The rows come from 4 hidden closed curves, with some noise, and rows from the same curve form a group. Each curve winds through 6 dimensions. The rows are also pushed far along 4 directions, which tell nothing about the answers.
In the rows, 128 means zero.
Some rows, each with its group after it:
[110 112 180  74 165 127 157 160 146 188 154 156 111 157  99 121  74 200
 122 135 119 140]	Vupaf
[ 99  58 149 116  97 115 158 128 131 116 133 151 136 126 107  78  83 208
 148 101 158 121]	Vupaf
[105 200 140  93 132 167 165 208 148 154 135 184 116 153 169 104 136 166
 145 138 129 142]	gisu
[131 180 125 130  96 155 151 160 186 127 122 159 123 110 149 131 134  87
 154 164 105 118]	fomo
[113 177 130 127 128 137  93 160  83  91 100 124 137 109 184 129 163 124
 134 138 143 126]	fomo
[146 108 143 138 148  92 104  85 125 123 132  97 135 137 113 161 106 104
  92 112 110 148]	gisu
[122 121 155  98 152 155 139 138  51 175 168 145 103 170 107 117  93 248
 119  94 156 148]	Vupaf
[108 111 130 126  59 127 169 138 186  87 124 166 144 120 150  85  90 138
 169 103 136 129]	kuro
[141 137 127 135 123 135 112  89  67 104 121 117 121 124 141 125 132 113
  97 126 128 153]	Vupaf
[154  95 119 140 134 126  46  66  32  96  99  85 119  96 122 144 151 131
 133 106 157  98]	kuro
[111 148 153  95 139 136 136 150 108 160 115 141 117 128 127 122 112 165
 110 146 125 142]	gisu
[132 163 109 166  67 159 109 134 141  71 114 143 133  83 176 123 154  86
 178 143 134  93]	fomo
[ 99 121 129 118 133 132 196 170 210 164 182 146 141 158 106 122  96 135
 134 145 108 137]	kuro
[117 155 115 150 160 111 158 171 154 152 124 127 139 140 126 133 171 114
  95 149 122 142]	Vupaf
[130 138  90 153 114 167 116 130 108 145 126 134 116 112 133 127 165 141
 140 134 147  98]	fomo
[172  54 137 132 134 108 131  48 166 159 154 124 109 149  63 148  71 120
 116  90 102 129]	Vupaf
[133  60 137  90 203  86 112  86 123 203 122  94 117 152  56 148 110 147
  74 121 116 134]	gisu
[130  95 120  97 153 128 112 106  82 169  92 122 108 118  91 110 147 158
 106 139 144 117]	gisu
[124  92 113 128 128 106 155  92 132 131 143 117 138 160 108 115 104 126
  94  95 125 164]	Vupaf
[129 105  83 103 176 120  82  84  93 169  79  99 118 131 119 132 175 104
  83 123 135 118]	fomo
[136  49 155  97 162  60 184  87 206 173 150 118 135 181  51 129  55 119
  79 101  88 175]	kuro
[139 100 159 157 104 116 129 111 113  66 155 120 137 112 125 122 103 125
 148 129 130 129]	fomo
[153 172  85 160 123 118  98 116 132 102  79  97 137  97 147 152 200  30
 117 151 115 119]	kuro
[160 124  78 173 115 143  61  60  95 102 119  98 126 114 153 161 159  81
 130  90 136 103]	Vupaf
[132 195  70 147 132 173 103 131 107 182  93 125 111 106 146 152 199  94
  95 163 126 110]	fomo
[141 108 144 101 141 138 108  87  73 180 114 131  99 133  97 129  98 185
  97 113 135 136]	gisu
[103 202 113  73 179 155 144 185 160 200 115 148 113 154 154 133 161 104
 100 177 104 143]	Vupaf
[136  45 132 124 144  84  89  61 107  94 128  89 141 129 109 130 107 118
 121  92 137 121]	fomo
[143 154 151 110 151 128 129 117 144 175 128 127 112 140 108 162 101 115
  97 142  94 149]	fomo
[154 109 157 104 132 104 117  67 159 148 121 119 118 136  99 158  66  94
 103 117  90 151]	fomo
[119 109 103  94 178 127 109 133  53 146  90 121 114 141 124  92 189 163
 103 123 163 124]	fomo
[137  72 144 153  94  90 116  64 140  96 107 113 143 102 112 132  84 112
 109 109 120 132]	Vupaf
[100 120 139 124  68 139 148 144 176 108 128 158 141 112 147 107  82 155
 169 113 133 117]	gisu
[130  37 140 121 140  91 134  87 163 127 135 122 131 132  86 116  94 129
 128 114 124 115]	Vupaf
[132  85 170 132 162 124 151 158  69 139 166 147 111 145  86 100 123 235
 131 120 161 128]	Vupaf
[106 100 130  98 127 148 155 125 120 150 146 137 120 129 107 101 108 153
 127 151 131 127]	kuro
[ 81 174 147 124 113 136 192 219 205 122 173 154 155 143 159 121 103 132
 153 161 113 142]	kuro
[ 96 184  96 100 151 157 117 189 143 163 101 147 127 133 176 124 180 132
 136 143 140 109]	gisu
[106 139 174 100 145 124 197 175 173 164 171 149 128 151 101 124  78 149
 110 172  97 162]	fomo
[103 170 117  95 175 131 143 164 189 194 134 117 130 141 126 157 139  79
  97 185  87 132]	kuro
[103 139  96 135 134 162 104 133  93 150 140 115 129 119 142 139 153 140
 122 147 145 106]	kuro
[145 174 125 135 129 118  85 120 162 116  89 107 134  94 151 176 152  41
 130 156  97 113]	gisu
[149 151 118  86 176 106 100  99 159 194  68 110 112 131 107 163 144  66
  80 146  90 138]	kuro
[109 157 147 131 123 141 118 206 139 100 144 141 140 116 164 130 142 164
 197 132 149  97]	gisu
[147 148 109 176  72 118 123 101 230 112 118 125 149 107 143 172 104  50
 147 109  94 116]	gisu
[134 113 129 132 175 114 109 164  69 140 134 111 125 146 107 129 168 197
 138  95 168 115]	kuro
[134 110  99 109 147 133 116 109  86 135  96 131 112 133 124  97 169 129
 112 123 147 127]	gisu
[126 165 154 106 177 127 150 196 133 185 147 140 117 161 109 148 134 186
 126 126 128 140]	kuro
[105 151  83 167 123 149 109 202  92  94 118 129 143 108 168 108 220 171
 182 117 190  78]	gisu
[ 95 166  86 130 125 144 145 179 188 145 129 139 149 143 169 128 155 116
 142 120 132 119]	Vupaf
[107 150  64 135 131 145  81 137 106 114  81 114 140 105 180 121 210 101
 139 127 159  91]	fomo
[121 122 103 122 140 109  91  99 162 138  98  96 142 119 138 159 134  71
 111 125 111 116]	kuro

New rows. What belongs after each?
[128 137 115 129 184  99 150 126 167 177 144  93 139 155  97 163 141  70
  63 159  88 159]	kuro
[105 141  99 138  95 127 120 132 103  74  94 123 149 109 176  98 160 111
 134 120 153 130]	fomo
[ 93 101 144 110 102 115 183 178 154  87 148 158 150 148 137  71 105 176
 168 105 152 139]	fomo
[154 154 140 141 133  97 139 104 216 140 136 106 140 132 111 187  97  27
 101 149  62 152]	kuro
[138 111 161  93 153 126 115 121  98 155 122 129 107 124  99 129 109 163
 130 136 129 122]	gisu
[110 137 118 136  29 153 163 138 211  87 128 173 143 108 162 100  82 117
 195 105 129 115]	fomo
[133 163 124 149 140 125 103 142  52 101 107 103 132 113 146 131 179 128
 107 141 146 139]	kuro
[160 100 129 118 146 102 178  99 179 161 134 136 114 155  69 122 114  92
  95 133  94 155]	fomo
[149 146 112 168  85 114  91  84 130  82  77 101 141  72 144 149 147  47
 122 146 114 116]	gisu
[ 91  96 129 108 138 113 156 172 173 116 154 126 150 138 125 107 122 139
 163 136 137 114]	kuro
[103 157 131  82 114 130 168 176 202 125 106 168 133 132 155  97 124 101
 153 149 111 136]	fomo
[128 112 105 126 176 100 106 111 114 141 113  97 135 147 122 140 164 106
  87 120 128 138]	gisu
[137 161  79 144 142 124 126 121 152 131  89 115 131 111 138 133 200  31
  93 173 105 125]	fomo
[ 92  47 147 132  73 124 144 132 107  79 135 155 144 109 130  65  86 227
 177  86 181 105]	Vupaf
[ 97  83 152  68 152 125 169 144 160 165 171 150 125 177 106 102  64 188
 136 107 128 146]	Vupaf
[149 146 104 195  91 110  96 113  96  49 100 101 151 100 163 139 176  85
 139 100 146 124]	kuro
[101  74 154  88 146 117 216 159 204 190 189 162 127 184  69 101  56 199
 127 114 118 152]	kuro
[133 146 132 154 107 107 153 109 206 111 139 116 147 113 127 156 105  26
 105 174  72 147]	fomo
[136 195 104 115 219 121  90 161  85 165  93  98 119 144 146 159 223  86
  76 163 121 137]	gisu
[118 178 101  90 162 144 160 154 211 201 139 144 121 171 133 146 132  80
 106 144  88 148]	Vupaf
[161 102 108 179 136 121  71  79  63 100 130  87 130 116 125 157 159 121
 118  97 149 111]	fomo
[121 105 140 124 130  88 172 149 188 128 136 139 145 160 110 114 104 141
 129  96 123 151]	kuro
[147  91 145 126 139  94 151 119 174 133 155 126 133 163  94 140  90 134
 134  86 116 143]	fomo
[134 100 155 146 123 131 155 135  84 100 190 136 127 162 116 112  94 203
 144  87 154 149]	Vupaf
[115 149 103 157  97 120 119 146 180  62 128 103 162  93 167 141 156  34
 169 163 116 102]	kuro
[112 123 148  92 164 157 127 148  76 202 149 141 103 149 100 125 107 229
 115 128 147 126]	fomo
[122  91  92 150  99 146 113 111 109 107 136 133 132 125 140 107 137 165
 163  79 168  99]	Vupaf
[124 116 147 124 111 117  96 112  90  67 115 118 138 112 157 119 114 128
 145 113 141 128]	fomo
[112  88 138 105 117 107 139  93 135 135 109 130 133 127 115 110  90 135
  99 124 122 146]	Vupaf
[107 172 106 158  38 176 160 172 198  95 136 175 139  94 176 109 121 117
 200 139 134  97]	fomo
[117 160 145 142  86 127 146 197 213  87 143 156 151 123 166 135 109 131
 204 108 130 109]	kuro
[141 103 100 110 119 115 135  80 155 164 102 130 121 145 102 124 114 113
 108  90 121 141]	fomo
[122 153 148 145 112 131 126 163 137  84 134 140 136 108 163 126 134 117
 155 150 126 115]	Vupaf
[156 137 138 122 171  93 125  88 110 150 107  93 121 136  93 156 135  66
  55 159  89 170]	kuro
[ 94 177 118 161 138 158 146 217  81 113 153 134 138 120 164 111 193 167
 137 165 162 118]	fomo
[127  92 105 130  87 121 144 116 192  81 128 148 144 129 145  96 120  93
 174  98 132 114]	gisu
[143  61 104 133 138 126 108  66  90 157 120 117 114 138  90 119 126 164
 108  86 150 116]	Vupaf
[132  53 155  93 105 102 118  84 145 105 117 135 126 122 104 106  66 151
 163  92 134 117]	kuro
[126 107 152 107 123  97 121 126 159  82 121 126 142 130 143 120 105 107
 154 109 121 130]	fomo
[138  87 133 108 160 115 102  66  96 162 137 101 120 155 100 152  88 146
  87  94 122 146]	Vupaf
[133 115 146 134  92 143 102 100 103 106 124 140 122 108 142 126  94 155
 150 109 141 115]	Vupaf
[125  76 171 142  67 109 174 148 152  32 165 154 147 121 127  77  82 155
 200 108 145 128]	gisu
[122 188 150 140 121 136 182 199 175 165 133 168 125 133 126 130 127 154
 122 152 113 142]	Vupaf
[ 91 153 113 126 117 121 152 215 219 102 130 143 162 128 168 120 152 113
 189 128 136 102]	kuro
[148 109 128 141 117 128  80  56  42 100 104  93 118  97 123 134 131 109
  99 135 133 131]	kuro
[138 165  85 128 160 115 161 138 232 170 117 126 132 150 124 153 164  19
  91 160  75 142]	Vupaf
[114 122 164 112 134 145 139 168 111 102 179 147 129 149 145 113  99 187
 171 117 145 127]	Vupaf
[157 100 120 133 127 123 110  56 155 152 139  98 121 120  89 167  95  68
 109 138  91 124]	kuro
[108  94 164  95 146 140 117 141  71 145 152 139 117 144 123 109  91 230
 138 105 160 125]	Vupaf
[130 140 107 130 152 136 122 175 116 150 124 131 123 137 123 124 176 172
 151 110 158 104]	kuro
[121 190 107 136 117 171  99 158 110 101 134 136 128 121 193 136 162 112
 160 132 137 112]	Vupaf
[127 166  93 140 169 116  96 172 125 143  93 106 138 132 147 155 204 115
 127 118 144 109]	kuro
[141  84 146 164 107 102 101  99  90  89 130  99 141 102 109 137 114 149
 141 108 147 112]	gisu
[113  59 156 139 100 116 144 137 126 106 164 135 142 129 104 108  75 219
 175  82 163 111]	gisu
[138 191  98 145 160 138 124 176 160 175 116 126 124 136 132 162 187 106
 123 141 119 113]	gisu
[132  49 130 162  83  93 135  57 115  48 141  98 152 110 112 105  93  93
 126 112 129 141]	kuro
[124 151 116 148 105 143 133 149 168 150 132 146 132 130 136 144 122 145
 147 108 130 116]	gisu
[140 125 150 153  97 147 123 137  48  94 138 141 117 112 127 106 130 207
 158 107 170 120]	gisu
[142 105 129 139 134  91 178 127 210 141 145 129 139 150  86 134 110  97
 119 123 101 146]	gisu
[108  86 135  93 154  94 163 147 206 149 147 127 143 155  97 121 100 118
 136 130 112 131]	kuro
[141 143 133 109 156 113 158 160 140 156 117 134 119 142  96 121 154 127
 121 140 121 141]	kuro
[148 173 113 145 102 126 145 102 188  99 134 125 138 137 154 153 118  22
 114 137  80 160]	Vupaf
